The rows are grouped in 4 ways, from coarse to fine. Each group lies inside one group of the grouping before and may be the whole of it. The rows also spread widely along 15 directions, which tell nothing about the answers.
In the rows, zero is written as 128.
Known rows, each followed by its group in each grouping:
[204 156 131 134 151 165  67  96 117 139 140 127 118 104 143 111 123 126
 171 125 127 165 107 156  86  74 130 149 178 106  94 150 115 106 133 160
 118 121] => J_860 bizo J_428 J_13
[117 138 157 131 106 115  77  83 110 138  97 127 122 108 125  96 119 143
 150 138 157 135  82 167 113 151 142 184  94 113 132 114 133 111 111 156
 144 112] => J_210 rinuf J_951 J_45
[ 68 134 136 110 142  85 147 152 113 149 129 158 109 182 129 153 116 101
 102  87 152 133 117 173 130 123 156 100 114  65 139 165 135 121 132 110
 129 150] => J_341 Ruk J_563 J_940
[106  83  70 140 117 115 183 189 123 152 139 128 110 173 114 170 146  91
 108 100 130  93 131 104 167  77 137  47 139 115 127 119 110 151 138  88
 149 128] => J_860 bizo J_428 J_203
[103 118 104  61  79 101 145 104 126 145 137 113 121  88 121 129 140 156
 126  90 200 128 110 133 133 148 166 114 111 102 178 162 137 169  97 132
 135 165] => J_210 rinuf J_951 J_68
[176 112  99 228 126 137 115 151 144 160 129 153 120 148 135 154  66 123
 102  87 180 162 110 201 122  93 115 100 194 111 131 161 139 130 169 144
 142 141] => J_341 Ruk J_904 J_98
[136 165 155  84 188 117  98 112 116 133 141 127 108 123 127 127 152 110
 163 140 101 135 131 136 111 105 156 150 127  71  91 129 123  94 120 104
 117 136] => J_860 bizo J_253 J_492
[149 109  56 116  70 153 136 114 163 170 160  77 109  81 130 115 145 171
 142 129 160 146 146 109 131 150 109 116 202 138 211 139 126 143 131 122
 156 147] => J_341 daza J_578 J_355
[131 140 132  55  92 117 158  94 192 120 148 119 112  95 149 147 141 132
 133  80 144 203 143 127  97  87 139 162 208 116 167 179 142 147  90 130
  86 177] => J_210 bor J_689 J_659
[147 137 129  95 168 101 126  61 104 142 160 107 141 108 167  96 105 167
  90 121 133 156 122 117 120 144 168 124 128 100 143 152 136 148 137 168
 144 133] => J_341 daza J_799 J_973
[ 88 138 148 136  81  76 123 126 140 194  97 101 105 135 130 120 140 109
 110 128 119 185  53 136 172 133 129 140 101 113 132 108 135 103 122  95
 152 111] => J_210 nul J_264 J_786
[138 100 118 147  90 120 163 184 104 151 137 149 116 145 120 139 108 116
 126  61 187 117  95 140 115 102 134  96 132 143 104 174 124 141 121 132
 122 143] => J_210 rinuf J_621 J_994
[175 126 142 152 147 133 119 161 104 112 110 125 162 129 126  98 106 125
 123 119 158 104 110 132 120 142 136  93  56 125  37 150 126 128 148 175
 114 115] => J_341 vusum J_436 J_872
[ 99 139  94  65 146 122 155 114 138 108 121 143 160 175 147 156 135 109
 109  96 108 138 144 132 120  86 152  47 151  91 147 172 117 149 133 170
  87 125] => J_210 bor J_666 J_484
[136 134 123 131 173 105 130 117 104 128 109 174 147 138  87 212 112  96
 131  77 133 103  75 179 119 115 185  87 143 120 107 124 151 120  75  80
  64 172] => J_341 Ruk J_509 J_283
[126 109 122  93 153  71 197 162 105 141 186 105 105 140 141 112 136  96
  75  90 165 105 140  94 156  93 184 104 113  97 108 165 119 168 114  82
 139 155] => J_860 bizo J_253 J_778
[107 153 177 116 129 108 100 139 166 100  77 123 120 155 120 162 175 107
 139 155  68 167 111 139 128 106 122 189  96 114  97  74 162  88 111  90
 127 132] => J_210 bor J_26 J_381
[212 144 132 150 142 180 106 159 146  60 110 140 148 140 121 152 141  99
 154 120 113 122 133 147  77  63 125 145 160 154  66 134 137 116 116 144
  80 139] => J_341 vusum J_436 J_798
[ 64  78 102  47 109 144 162 132 135 108 130 155 101 137 134 162 159 145
 178 117 105 110 186  81 108  98 117 107 129  90 142 126 114 144 134 169
 151 125] => J_860 Gif J_646 J_933
[129 141 176 152 163 109  91 119  85 167 112 174 120 134 120 142  89 124
 155  95 137 142  61 178 101 124 146 138 106 100  67 140 129  90 127 143
 123 122] => J_210 rinuf J_293 J_172
[131 108  71 112 143 143 144  86 154 131 128 105 151 130 151 144 134 141
 101 138  80 146 141  93 144 103 130  71 170 126 157 110 116 151 148 165
 140 107] => J_341 daza J_578 J_868
[157 117 130  89  73 122 129 126 142 117 108  78 146  35  82 112 156 174
 164 128 177 107 115  97 126 232 132 151  65 176 113 106 159 131  69  98
  92 170] => J_341 Bitid J_361 J_855
[155 140 134  85 129 132 144 143 207 134 131  80 130  82 127 118 166 127
 133 136 112 180 155  95 149 120 114 116 122  93  81 136 135 123 137 110
 117 148] => J_341 Ruk J_563 J_875
[142 195 114 144 126 129 114 145 146  96 126  85 135 211 145  77 158  60
  82 147 121 138 142 188 127  99 148 136 183 128 174 160 118 104 118  95
  73 113] => J_341 daza J_799 J_342
[127 129 129 139 115 135  95 158  96 116 117 115 113 168 131  90 148 123
 143 160 133 103 138 139 123 134 122 148  89 113 118 116 125 107 151 140
 156 100] => J_860 Gif J_646 J_410
[128 130 135 116 132 117 153 130 185  99 117 100 136 138 139 119 156  81
 105 131 108 147 137 119 145  61 143 142 144 114 103 125 120 140 112 119
 105 116] => J_210 bor J_666 J_484
[120 135 127  92 106 119 122 115 113  78 124 114 112 155 131 166 183 152
 117 144  93 119 134 115 102 128 149 207 141 161 196  75 176 129  86  83
 152 163] => J_341 daza J_799 J_973
[200 148 113 118 106 175  95 180  80  64 115 178 127 211 140 222 151 143
 139  82  96 154 124 147  44  66 109 129 175 175 135 140 178 120 133 144
 112 174] => J_860 bizo J_428 J_203
[156 155 141 108 155  85 149 120 168 169 138  93 148  91 144 108 106 122
  85  95 163 198 106 131 158 139 151  68 102  73  77 187 133 139 147 133
  97 148] => J_341 vusum J_436 J_872
[107 116 145 138  76 137 124 193 170 144 110 118  84 127 106 132 168 151
 184 150 116 139 153 112 116 152  72 186 118 138 121  96 143  82 141  92
 169 133] => J_210 rinuf J_951 J_45
[146 139 183 194 143  94 113 101  85 152 141 136  99 165 170  91  71 127
  89 114 114 174  78 157  85 127 133 225 161 166 128 128 143  95 125 137
 145 110] => J_341 daza J_578 J_868
[118 131 108 141  13 125 124 180 173 165 104  90 102 152 139 133 159 129
 111 111 157 203  93 143 152 107  82 121 137 119 168 148 150 131 152 124
 164 133] => J_210 bor J_666 J_484
[119 125  85  34 145 109 156 100 118 142 178  90 120 107 143 115 164 161
 129 131 135 121 179  79 136 147 163  92 136  88 177 149 128 153 130 116
 141 152] => J_860 Gif J_646 J_410
[120 114 124  98 134 140 128 124 145 118 138 119 115 121 154 117 139 141
 129 127 131 140 152 116 123  91 132 135 121  76 119 142 121 148 153 177
 172 125] => J_341 daza J_578 J_868
[133 129 109  95 149 123 120  70 117 144  97 146 155 112 111 223 139 167
 151 125  44 154  82  95 109 157 132  93 149 162 142  67 164 104 104 108
 110 148] => J_341 vusum J_436 J_798
[ 62  70  94 134 118  97 203 196 101 163 163 141  76 192 123 151 139 138
 131 125  97  78 179  69 128 151 103 117 152 157 167  99 123 108 144  70
 180 128] => J_860 bizo J_253 J_492
[213 130  89 140 102 145 133 130 167 157 122 104 160  64 103 159 114 121
 129  70 172 172  74 138 142 120 130  44 160 145  86 166 137 144 107 123
  60 160] => J_341 Bitid J_361 J_855
[182 153 119 100 175 157  85 121  89 105 142 114 132 172 159 131 168 130
 139 163  52 141 140 101 105  70 130 121 140 113 108 110 133 110 163 147
 152 106] => J_860 Gif J_646 J_933
[197 150 156  75 168 137 104 119 121 105 170  90 134  48 132  57 145 128
 161 127 204 102 138 129 109 107 184 159  81  60  53 186 117 150 116 155
 127 152] => J_341 vusum J_436 J_872
[ 24 125 130 105  84 105 112 138 144 158  53 166 113 155  82 208 153 128
 169 114 115 137  86 172 143 160 116 101  92  90 154  91 142  93 110 102
 125 134] => J_210 rinuf J_293 J_172
[125 132  89 103 114 115 129  83 134 142 146 112 131 139 154 121 127 140
 108 117 143 156 130 144 119 116 147 118 187 114 204 155 133 143 125 144
 133 135] => J_210 bor J_26 J_381
[181 123 118 119 120 131 136 173  89  93 151 130 130 168 147 151 136 154
  92  99 150 124 136 124  98 114 138 133 119 144 132 149 173 151 141 131
 158 174] => J_341 Ruk J_563 J_875
[109 120 153 120  88 116 149 201  87 140 145 147  75 167 123 150 150 109
 140  80 144 119  94 130 100  97 132 168 123 135 114 148 140 117 105  93
 150 158] => J_341 daza J_578 J_355

New rows. What belongs after each?
[126 110  95  90 110 126 121  62 127  95 136  88 130 142 182  86 143 146
  88 157 120 150 160 105 134  95 144 145 138 107 187 120 125 171 147 190
 170  98] => J_860 Gif J_646 J_933
[200 163 121 161 191 145  82 136  91 150 144 163 130 132 104 150 109 101
 180 105 144 102  91 193  88  88 164 120 189 113  95 159 123  84 114 102
  88 148] => J_210 nul J_264 J_786
[178 119  91 118 113 105 157 170 125 163 161 113 126 103 117 149 112 151
 107  69 209 145 130 132 138 156 147  57 128 115 127 188 156 155 135 103
 106 189] => J_860 Gif J_646 J_410
[130 131 130  95 105 145 128 146 151 148 113 149 107 128 129 173 140 126
 166  89 107 187 118 124 104  88 101  97 152 106  93 150 125 112 132 146
 107 141] => J_860 bizo J_428 J_13
[156 164 150 116 117 132  57 107  70 158 143 103 102 125 140  98 156 142
 155 148 133 146  73 153 106 119 143 188 118  95 139 125 145 100 129 121
 182 129] => J_341 Ruk J_509 J_283
[144 149 118 152 143 127  96 131 128 134 109 123 132 157 121 150 141 145
 136 149 102 136 123 149 117 144 120 138 148 141 151  98 150  90 139  98
 136 129] => J_210 rinuf J_621 J_994
[136 107 115 153 151 136  94 115 148 109 107 124 136 132 148 142 122 161
 112 151 127 147 148 137 142 113 118 127 100  73 119 105 145 142 182 178
 198 116] => J_341 Bitid J_361 J_855
[130 153 133 170  91 124  97 147  95 125  95 122 113 209 139 116 139  94
 111 139 100 147  89 162 113 112 113 157 139 165 145 106 132  92 123 114
 123  98] => J_860 bizo J_428 J_13
[117 111 136 155 188 140 141 182 112 149 127 172 125 176 118 152 113  94
 157 113  87 104 130 130 119  88 118  73 120  89  40 135 103  91 164 140
 131 103] => J_341 Ruk J_509 J_283
[132 124 139 142  99 107 146 147 152 171 112 110 124 131 147 135 112 142
  91 102 113 204  91 110 144 143 100  99 111 135  98 136 145 122 153 145
 136 127] => J_341 daza J_578 J_868
[ 54 112 134 120 103 104 136 171 164 138 111 124  81 151 106 160 180 120
 159 150 114 115 147 129 144 117 116 179 121  88 159  84 143 103 125  63
 182 138] => J_210 bor J_666 J_484
[129 148 162  98 147 122  93 152 112 102 104 134 121 161 132 157 171 155
 139 151  82 142 130 116 111 123 123 163  70 107 101  92 165 104 149 123
 175 136] => J_210 rinuf J_951 J_45
[192 167 106 146 129 119  74 135 115 155 125  72 123 131 124 133 170 118
 108 157 123 154  82 141 165 108 143 119 120 106 128  99 152 115 140  72
 157 138] => J_860 bizo J_253 J_492
[180 123 124 157 150 150 108 142 155 100 103 123 153 150 160 150 122 143
  88 127 103 178 129 126 137  76 112  88 103  97  69 125 146 146 188 197
 160 118] => J_341 daza J_799 J_973
[151 190 153  76 150 130 100 142  89 131 171 125 107 169 153  99 151 145
 163 130 110 147 149 136  58 132 131 178 170 122 153 177 142  80 134 119
 122 151] => J_210 bor J_689 J_659
[141 131 106 123 173 105 139  72 132 104 141  99 157 108 122  82 114 105
  97 142 163  78 144 154 139 149 193 132 140 118 149 129 116 145  89 112
  89 130] => J_341 Ruk J_563 J_875
[128  94 134 142 163 102 150 153 115 183 155 140 100 103 117 169 117 152
 149 110 122 125 110  93 134 128 131 118 117 100  87 110 141 117 147  93
 185 151] => J_341 vusum J_436 J_798
[110 132 103  90 126 111 142 139 200 144  98 103 152 119 130 155 146 165
 107 129 125 184 162 111 163 161 108  49  95  80 129 136 146 135 173 140
 132 143] => J_210 rinuf J_621 J_994
[ 90 115 148  84 137 122 133 103 172 158 137 113  83  78 130 133 161  97
 161 123 115 156 108 113 152  49 148 159 136  43  91 119 101 132 111 121
 164 123] => J_341 daza J_578 J_355
[205 132 135 160 189 122 127 103 171 116 148 138 142 116 156 164  90 148
 102 103 119 188 147 144  96  83 134 152 203 126 111 144 162 133 144 138
 117 161] => J_210 bor J_666 J_484
[147 154 114 123  71 149  93 181  99 137  84 152 127 178 109 187 147 141
 156  96 115 161  88 153  93 149  91  82 120 156 128 135 157  92 134 127
  97 150] => J_860 bizo J_428 J_203
[114  96  80 107 114 142 164 126 147 139 112 153 147 145 123 196 122 156
 135  98  87 147 139 103 115 138 103  47 165 148 145 123 139 128 138 149
 109 139] => J_341 Ruk J_509 J_283
[129 128 108 108  96 155  80 140 106 109  96 146 126 170 139 188 159 167
 134 129 107 153 112 143 110 109 107 117 105  97 153 108 170 127 164 164
 190 144] => J_341 Ruk J_563 J_875
[133 128 129  77 102 134 181 158 154 123 154 108 116 149 151 114 157 116
 122 107  92 164 156  79 108 101 107 125 163 148 114 158 124 123 127 126
 110 135] => J_341 Ruk J_563 J_875
[200 144 137 117 119 133 102 146 105  58 117 147 147 161 158 190 129 169
  84  89 152 172 119 152  78  98 141 148 109 130 129 154 201 162 142 166
 146 190] => J_341 vusum J_436 J_798
[ 98 150 112 126 138 118 115 135 142  92  97 120 141 217 156 130 152 123
  83 155  97 143 163 153 131 112 127 119 128 106 176 120 140 121 165 142
 147 107] => J_210 rinuf J_621 J_994
[180 130  98 118  94 143  94  71 104 137 107 101 146 107 132 149 142 166
 135 138  87 164  81 101 110 146 118 126 152 190 155  79 148 122 108 136
 120 124] => J_860 bizo J_428 J_203
[143 136 122 122 133 112 139 122 101 131 144 121 121 190 160 158 155  99
  94 115  65 156  85 107 122  41 145 142 180 149 146 112 139 130 118 104
 149 119] => J_210 bor J_666 J_484
[ 94  98 127 129 149 104 180 186 115 149 146 136  91 163 109 144 147  93
 147 125  92  84 146  86 137 111 128 120 127 133  89 101 110 101 120  67
 136 122] => J_860 bizo J_253 J_492
[106 123 137  80  95  81 158 112 179 142  90 109 139  82 117 145 124 118
  99  86 165 185 100 128 167 150 145  76  73  91  90 148 138 154 102 135
  76 153] => J_860 bizo J_253 J_492
[168 151 117 106 187 126 104  79 115 120 137 109 162 108 130  93 123 148
 136 152 124 107 143 131 111 156 162 120 128 122 124 130 124 118 127 145
 107 121] => J_210 rinuf J_951 J_45
[107 166 157  48 131  98  90  96 124 154 115 101 132  89 134  89 153 165
 157 145 142 158 114 129 131 185 151 138  54  64 119 145 139 108 133 149
 139 137] => J_210 nul J_264 J_786
[ 52  93  87 135 220  80 149  63 147 214 147 119 135 114 131 100  88 149
 132 171  98 102 164 109 176 180 143  59 140  54 155 102  88 106 174 133
 171  79] => J_210 bor J_26 J_381
[ 98 175 145 108 148 126  99 136 153 121 101 131 131 165 123 108 146  70
 150 131 130 133 123 190 124  88 147 119 127  56 108 165 106  98 126 136
  85 107] => J_210 bor J_666 J_484
[122  81  91 160 106 122 140 162 144  88  92 115 149 142 112 158 136 160
  98 141 146  90 157 116 154 170 118 108  74 145 140  81 161 154 145 128
 165 137] => J_341 Bitid J_361 J_855
[118 108  95 129 118 151 151 148 142 143 143 137 106 157 123 165 152 120
 161 124  81 125 148 110 108  94 104 122 206 143 155 111 123 103 129  99
 137 129] => J_341 Ruk J_509 J_283
[135  96 140 168 107 141 127 161 159 145  97 151 110 115 107 190 127 154
 172 123  95 154 114 112 108 135  79 151 133 152  89  82 155  91 139 114
 151 140] => J_341 vusum J_436 J_872
[118 141 130 148 182  90 144 140 134 173 135 124 134 158 134 123 101 113
  92 120 116 149 125 143 147 153 137  78 125  93 108 145 130 101 159 102
 120 126] => J_341 Ruk J_563 J_940
[102 135 132  93 100 111 142 184  90 154 126 147 111 196 135 187 159 158
 137 104  73 156 107  94 101 140  98 112 121 151 146 122 167  97 147 105
 156 148] => J_210 bor J_666 J_484
[128 169 137  80 107 131  95 106 126 130  80 127 160 115 108 140 135 129
 155 104 128 161  78 155 112 174 132  82  92 121 105 149 139 103 101 151
  55 135] => J_341 Bitid J_361 J_855
[150 116 131 168 144 112 131 166 141 149 112 121 128 115  94 160 130 124
 131 130 124 118 109 130 150 151 128 117 105 134  83  89 151 107 127  70
 130 150] => J_341 Ruk J_904 J_98
[140 107 102 136 111 117 110 115 107 183 154 103 110 102 135 112 130 164
 142 136 158 130 103 121 137 134 133 136 135 107 158 122 136 131 145 126
 198 131] => J_210 bor J_26 J_381
[147 127 131 102 167 127 163 136 116 132 167 119 117 142 142 127 151  88
 124 108  85 122 116  89 125  50 159 116 160 120  83 136 107 131 112 110
 120 122] => J_341 daza J_799 J_973
[100 134 121  87 123 103 152 122 143 106 132  98 128 146 135  98 158  68
 102 123 151 106 123 137 156  65 184 128 124  85 133 148 105 159  96 119
 114 120] => J_210 bor J_689 J_659
[153 125 116 184  88 111 146 150 132 152 104 115 137 149 109 134 116  89
 101  97 143 138  64 151 140 118 132 108 155 189 119 124 128 116  96  89
  81 122] => J_210 rinuf J_621 J_994
[137 127 120 135  88 123 131 110 149 163 113  89 126 115 137 119 133 136
 111 129 102 179  90 107 139 144 108 128 146 160 138 109 133 116 123 126
 127 117] => J_341 daza J_578 J_355
[ 57 146 167  83 128 100  84  81 125 136 103 122 103 148 171 100 138 134
 107 142 124 183 104 155 139 106 144 165  68  22 138 135 127 132 158 194
 196 102] => J_341 daza J_578 J_355
[177 166  95  86  87 123 107 139 107 128 144  80 139 123 116 125 177 142
 131 124 163 124 106 139 115 156 155 128 141 155 183 145 164 129  91  77
 106 176] => J_210 bor J_26 J_381
[136  89 117 183 137 101 138 118 104  79 108 102 156 156 146  54  90 113
  54 152 177  70 147 138 155 144 160 128  58 136 106 113 114 168 141 183
 144  82] => J_860 bizo J_253 J_492
[154 192  98 115  90 161  72 188 117 101 142 100 101 193 136 117 185 135
 137 144 163 130 162 192  88 127 123 166 168 105 217 171 159 104 145  99
 148 167] => J_341 daza J_578 J_868
[124 105 124 124 156  97 121 106  94  72  91 161 148 156 122 199 118 150
  92 112 128 103 124 142 118 135 169 130  82 128 136  82 173 156 110 130
 136 159] => J_860 bizo J_428 J_203
[174 142 123 153  61 133 104 103 132  72 101  90 143 181 175 112 141 133
  53 137 117 189 108 148 110 100 120 187 153 182 185 115 170 149 125 159
 138 123] => J_341 Ruk J_509 J_283
[150  84 118 217 155 113 154 144  86  90 116 215 131 203 126 224  59  91
  75  51 146 100  89 195  94  53 165 125 185 162 122 123 157 151 106 126
 111 157] => J_341 Ruk J_904 J_98
[162 141 174 102 147 104 142  98 111 112 149 110 137 134 179  80 110 138
  84 116 106 179 124 101  98 121 142 170 117 146  90 150 142 134 132 167
 122 124] => J_341 Ruk J_904 J_98
[103 118 107 169 111 126 139 157 109 126 116 127 129 210 138 109 123 120
 107 146 102 108 145 135 118 151 106 121 141 161 160 113 128 101 149 129
 139  96] => J_341 Ruk J_509 J_283
[127 115 118 134  82 122 145 163 170 185 134  88 109 112 142  88 132 163
 130 133 136 179 140  93 146 159  78 110 118 123 121 143 123 117 178 143
 171 112] => J_210 rinuf J_951 J_68
[125 110 116 107 186 105 173 134 149 144 156 122 134 110 131 128 110 119
 105 100 141 120 151 109 146 115 161  75 124  82  88 160 112 151 137 133
 119 142] => J_341 daza J_578 J_355
[ 82 162 126  21 109  71 103  96  46 161 145  91 102 139 137 128 189 155
 115 136 131 130  83 109 144 161 184 134  63  75 194 119 155 136 105  85
 180 157] => J_860 bizo J_253 J_778
[185 116 101 125  94 106 171 188 100 135 177  93 116 127 128  99 127 117
  92  77 220 111 130 123 135 127 161  98 123 143 120 191 139 167 116  97
 109 170] => J_860 Gif J_646 J_410
[103 140 140 114 123 155  82 109 122 126  61 155 147 157 124 153 135 125
 163 141  62 154  90 144 112 125 101  95  96 110  88  98 124  88 147 185
 116  89] => J_341 Ruk J_904 J_98
[143 121  95  69  54 142 179 187 127  83 136 147 138 183 150 161 138 170
 106  60 153 153 172 107  69 138 103  90 154 187 175 196 163 158 131 169
  97 177] => J_210 rinuf J_951 J_45
[137 139 114 151 153 128 109 123 157  88  94 145 137 178 137 168 123  98
  97 125 116 150 143 179 127  76 139 111 152  94 128 124 136 129 139 141
 106 128] => J_860 bizo J_253 J_778
[126 122 113 115 217 135 128  62 145 118 117 148 166  67  83 119 102  84
 186 130 145  47 130 161 120 125 192  88 142  83  74 129  78 117  77 135
  44 112] => J_341 vusum J_436 J_872
[117 119 115 124  69  96 179 204 145 171 144  89 101 136 112 114 158 105
 113  95 175 132 112 113 159 125 128 106 122 136 128 156 126 132 116  65
 131 148] => J_210 rinuf J_621 J_994
[148 111 111 112 111 120 161 130  98 151 175  98 109 114 127  89 147 124
 140 120 138  93 117  88 118 116 150 154 162 170 143 128 111 132  94  93
 139 126] => J_210 rinuf J_951 J_45
[203 140  98 171  53 174 136 184 123  98 112 101 156 173 132  90 132 109
 122 118 134 125 118 128  85 139  88 112 166 237 122 155 127 109 121 148
  64 110] => J_341 vusum J_436 J_872
[133 119 118 156  51 132  99  95 126 151 124 107 109 121 153  85 109 135
 113 116 187 170  87 175 122 114 123 165 152 114 175 153 130 142 131 174
 161 116] => J_341 Ruk J_509 J_283
[140 144  87 167  93 138  83 143 135 148  92  83 142 145 113 108 149 131
 119 170 141 124 110 163 162 167 114  96 108 118 159 100 137 109 155 114
 149 111] => J_341 Ruk J_904 J_98
[ 82 154 138  63 120 124 119  70 109 142 125 130 118 134 133 118 147 129
 162 126  85 142 107 129  93 145 143 145 158 124 166 130 116  95  89 135
  96 119] => J_341 daza J_799 J_342
[126 128  88 160  82 138  98 147 123 147  94 111 132 148 113 137 142 125
 130 141 151 120  91 158 148 139 118  89 110 115 153 116 133 121 146 129
 154 116] => J_341 vusum J_436 J_798
[100 156 110  92 157  82 119  72 112 152 133 104 146 128 137 107 118 126
  92 120 159 136 107 160 153 162 182  86 113  69 170 157 128 138 120 126
 116 131] => J_341 Bitid J_361 J_855
[116 138 103  70 122  98 171 139 134 176 178 100 112 134 156 125 146 129
 102  91 145 170 130 102 142 105 145  74 151  77 153 189 126 148 148 115
 148 153] => J_341 vusum J_436 J_872
[152 143 121 155 145 181  84 150  81 141 145 179  94 191 128 161 141 105
 202 117  80 114 105 165  59  39 113 157 229 134 129 132 107  72 134 127
 140 109] => J_210 rinuf J_293 J_172
[161 176  91 125 119 124 100 104 102  78  96 106 180 196 133 136 147 108
  80 136 117 116 103 173 112 131 164 112 154 175 196 125 154 130  97 119
  69 129] => J_210 bor J_666 J_484
[149 126  99 122 135 127 116 118 160 148 115 133 138 121 139 180 123 154
 112 103 135 182 116 142 141  95 128  70 139  79 130 143 145 148 165 155
 153 145] => J_210 rinuf J_951 J_68
[149 106 132 170 145 107 145 157 106 142 136 137 126 156 135 140 100 138
  95 112 127 129 116 125 126 138 126 124 118 142 103 120 150 121 149 117
 157 138] => J_341 Ruk J_563 J_875
[151 172 126 129 124 105 106 136 166 117 136  61 133 135 143  58 153 112
  93 159 179 142 153 170 145 137 151 163 126  90 163 159 138 130 134 105
 126 134] => J_210 bor J_666 J_484
[150 155  85 147  74 153  94 146 152 154  89  98 148 140 109 120 140 109
 128 129 150 154  89 176 149 145 108  61 133 119 139 145 127 109 139 132
  97 119] => J_341 Ruk J_563 J_875
[191 155 100 150 128 141  93 150 104  87 100 126 167 180 126 158 139 130
  95 118 143 122 107 171 113 113 147  98 126 152 139 132 161 133 132 129
 107 146] => J_210 rinuf J_621 J_994
[162 143 100 156  97 167  71 129 125 130 102 112 134 145 138 128 133 171
 137 152 116 155 119 149 104 155  91 131 141 143 162 115 150 105 163 165
 157 119] => J_341 daza J_578 J_868
[142  89 129 146 136  92 170 128 147 101 131 142 120 114 121 153  94 105
  94  78 186 121 136 150 130 102 170 139 140 127 112 143 144 166  91 112
  92 164] => J_860 Gif J_646 J_933
[ 95  99 118 156 123  79 185 134 147 124 128 131 129 179 158 117  89 121
  51  95 159 145 148 139 139 121 140 116 140 132 157 154 129 156 143 144
 133 121] => J_210 rinuf J_621 J_994
[101 118 136 110 139 132 105 118 116 162 111 186 106 115 114 207 117 153
 189  95 117 150  90 149  97 113 124 114 132  74 113 127 142 103 136 144
 153 150] => J_341 vusum J_436 J_798
[118 123 106 116  31 160 135 161 184 122  98 108 108 155 125 159 182 145
 164 144  71 174 144  97 102 125  58 162 190 192 180  92 149  95 122 111
 128 130] => J_210 bor J_689 J_659
[100 109 146  90 116 113 134 128  84 116 125 143 116 152 155 141 126 173
 110 109 120 136 121 102 100 145 132 149  80 125 132 127 153 142 138 174
 176 139] => J_341 daza J_578 J_355
